All groups share one centre, and each spreads out both ways along 5 directions, with some noise.
In the rows, 128 means zero.
Some rows, each with its group after it:
135  142  114  106  157  130  125  115  133  145  154  137  126  135  158  116 | q_960
130  128  108  149  152  105  117  129  134  117  131  142  107  118  129  110 | q_318
133  130  119  183  118  102  147  139  130  110  97  122  125  99  104  125 | q_318
136  115  115  85  145  144  147  121  91  148  163  149  173  149  135  183 | q_960
105  123  117  149  93  123  136  115  125  142  76  105  124  146  115  162 | q_182
118  127  156  163  89  110  110  135  148  89  112  132  80  102  103  102 | q_182
122  143  138  134  94  121  157  115  150  145  114  114  140  134  138  118 | q_182
128  119  160  101  100  144  119  140  118  112  153  110  123  111  121  159 | q_649
118  131  134  141  85  95  133  112  143  102  138  116  79  107  116  139 | q_649
123  106  122  114  148  145  107  130  118  138  124  170  167  160  124  108 | q_649
134  130  139  144  110  124  152  134  138  117  120  111  128  101  115  130 | q_649
141  144  150  100  108  107  143  108  141  117  190  134  104  97  143  126 | q_318
152  141  153  109  130  148  191  123  139  152  156  153  204  113  149  119 | q_182
131  124  116  133  129  98  124  117  134  110  162  160  88  119  137  116 | q_318
102  96  148  128  95  150  102  129  124  136  90  137  136  155  110  120 | q_182
128  104  138  100  110  127  158  111  131  136  159  167  175  142  127  154 | q_960
105  91  116  155  85  119  133  139  101  119  88  124  131  144  83  180 | q_182
120  108  131  116  125  144  117  132  110  125  119  139  145  147  112  139 | q_182
104  97  157  140  77  144  132  116  131  147  71  140  160  170  97  137 | q_318
121  128  147  130  95  111  160  99  163  136  131  151  137  141  143  100 | q_960
120  124  112  166  125  127  130  149  128  138  77  122  141  129  108  131 | q_318
116  122  135  142  112  118  128  112  148  132  110  148  133  147  124  103 | q_649
123  134  145  131  100  122  154  111  153  132  125  136  134  129  130  117 | q_960
118  112  157  134  100  141  133  130  137  132  100  145  151  144  108  123 | q_649
124  110  139  151  79  97  165  138  133  97  129  126  122  94  90  172 | q_960
134  124  165  95  103  148  156  139  124  124  175  125  155  98  121  158 | q_318
151  133  114  102  154  111  142  115  128  135  165  161  142  127  151  132 | q_960
114  132  150  123  103  144  152  112  145  152  104  124  163  152  134  117 | q_182
135  134  105  128  160  123  114  128  120  124  137  150  125  133  138  111 | q_649
127  157  142  143  105  105  140  109  170  129  129  114  96  111  147  98 | q_960
142  133  146  115  117  146  143  137  139  129  144  108  139  102  136  138 | q_318
127  104  142  109  141  165  115  132  113  144  114  158  176  162  133  98 | q_649

New rows, each followed by its group:
127  95  144  130  126  134  107  149  109  103  129  147  130  126  102  124 | q_182
125  119  172  130  67  143  145  136  140  114  120  101  124  97  100  152 | q_649
141  123  118  109  148  132  146  122  126  145  143  136  161  132  141  144 | q_182
108  117  103  140  105  94  116  96  128  109  128  148  83  140  126  122 | q_649
131  127  129  90  140  132  119  119  126  118  180  155  118  130  140  131 | q_318
139  126  106  125  128  109  160  141  108  109  171  118  109  97  122  195 | q_960
137  115  135  110  136  117  140  116  145  130  160  191  155  137  139  94 | q_960
129  127  123  136  144  152  128  160  113  133  94  102  162  126  118  140 | q_318
114  96  145  150  105  124  104  145  113  98  106  139  115  121  79  146 | q_182
124  140  137  157  123  138  107  158  119  115  83  80  104  103  102  136 | q_960
137  135  122  127  128  127  144  125  130  135  134  126  144  135  137  136 | q_182
129  96  115  141  152  127  71  158  94  84  133  139  93  119  99  134 | q_182
141  134  147  142  137  140  133  142  142  134  110  121  156  118  134  98 | q_649
96  103  117  131  124  140  66  129  100  116  88  121  89  165  104  147 | q_182
138  138  110  174  142  111  144  150  135  112  106  117  123  96  115  126 | q_318
129  106  147  125  130  125  123  112  157  124  138  199  156  151  139  65 | q_960
97  123  100  162  92  100  118  119  113  124  71  94  86  133  102  175 | q_182
108  102  137  137  111  158  128  137  111  142  83  122  167  150  104  137 | q_318
139  119  92  132  163  107  120  130  117  101  171  165  102  108  123  125 | q_318
124  110  147  143  117  139  130  138  134  127  106  140  139  135  112  106 | q_960
108  91  88  146  116  80  116  105  111  111  116  184  104  162  106  153 | q_649
124  137  108  144  118  84  130  107  149  113  133  131  80  115  133  126 | q_649
127  112  86  131  167  119  104  151  86  113  129  131  114  129  111  170 | q_182
103  98  122  128  118  142  77  132  104  125  91  131  106  162  100  134 | q_182
132  135  119  102  131  112  113  99  139  114  180  153  97  120  154  108 | q_318
122  126  153  168  117  122  113  139  153  98  104  127  110  107  107  90 | q_960
131  126  153  97  107  123  144  119  136  113  180  143  117  104  138  138 | q_318
129  117  112  116  140  93  104  102  131  113  152  172  85  148  139  96 | q_318
147  125  88  135  186  88  111  134  123  98  168  162  103  106  135  118 | q_318
108  131  122  160  102  104  116  115  133  120  89  100  84  133  118  147 | q_182
127  134  180  138  93  122  135  125  166  112  127  140  124  109  122  80 | q_182
122  122  171  133  113  129  87  126  148  105  116  142  94  128  114  68 | q_182
138  131  126  135  144  132  143  146  131  138  130  102  129  107  133  130 | q_318
105  107  144  122  118  151  90  129  119  121  108  138  124  159  110  113 | q_182
109  121  119  137  132  128  107  117  126  138  80  143  129  169  125  109 | q_318
157  133  126  109  155  134  148  133  130  147  166  142  161  115  147  124 | q_182
110  105  117  133  126  124  107  115  123  133  108  155  133  159  117  121 | q_318
131  105  90  146  164  124  115  149  101  124  116  150  146  137  116  135 | q_318
144  115  145  80  134  145  125  127  113  121  187  132  134  126  139  139 | q_318
147  138  104  125  159  116  160  142  111  121  158  138  141  107  134  149 | q_182
99  95  106  147  111  129  118  137  96  125  84  120  126  143  92  184 | q_182
108  99  136  135  116  137  84  135  107  106  96  130  103  146  92  138 | q_182
144  128  99  146  135  106  182  134  121  120  142  129  149  100  118  180 | q_182
131  120  122  83  159  128  99  110  121  137  167  157  116  156  148  108 | q_318
126  124  128  168  135  134  88  159  120  103  95  111  96  111  104  95 | q_960
122  111  153  159  117  136  113  145  139  114  97  141  132  125  105  94 | q_960
145  117  108  158  141  91  151  154  117  85  155  134  114  69  112  167 | q_182
167  145  152  117  131  120  183  135  162  122  181  144  160  86  145  106 | q_182
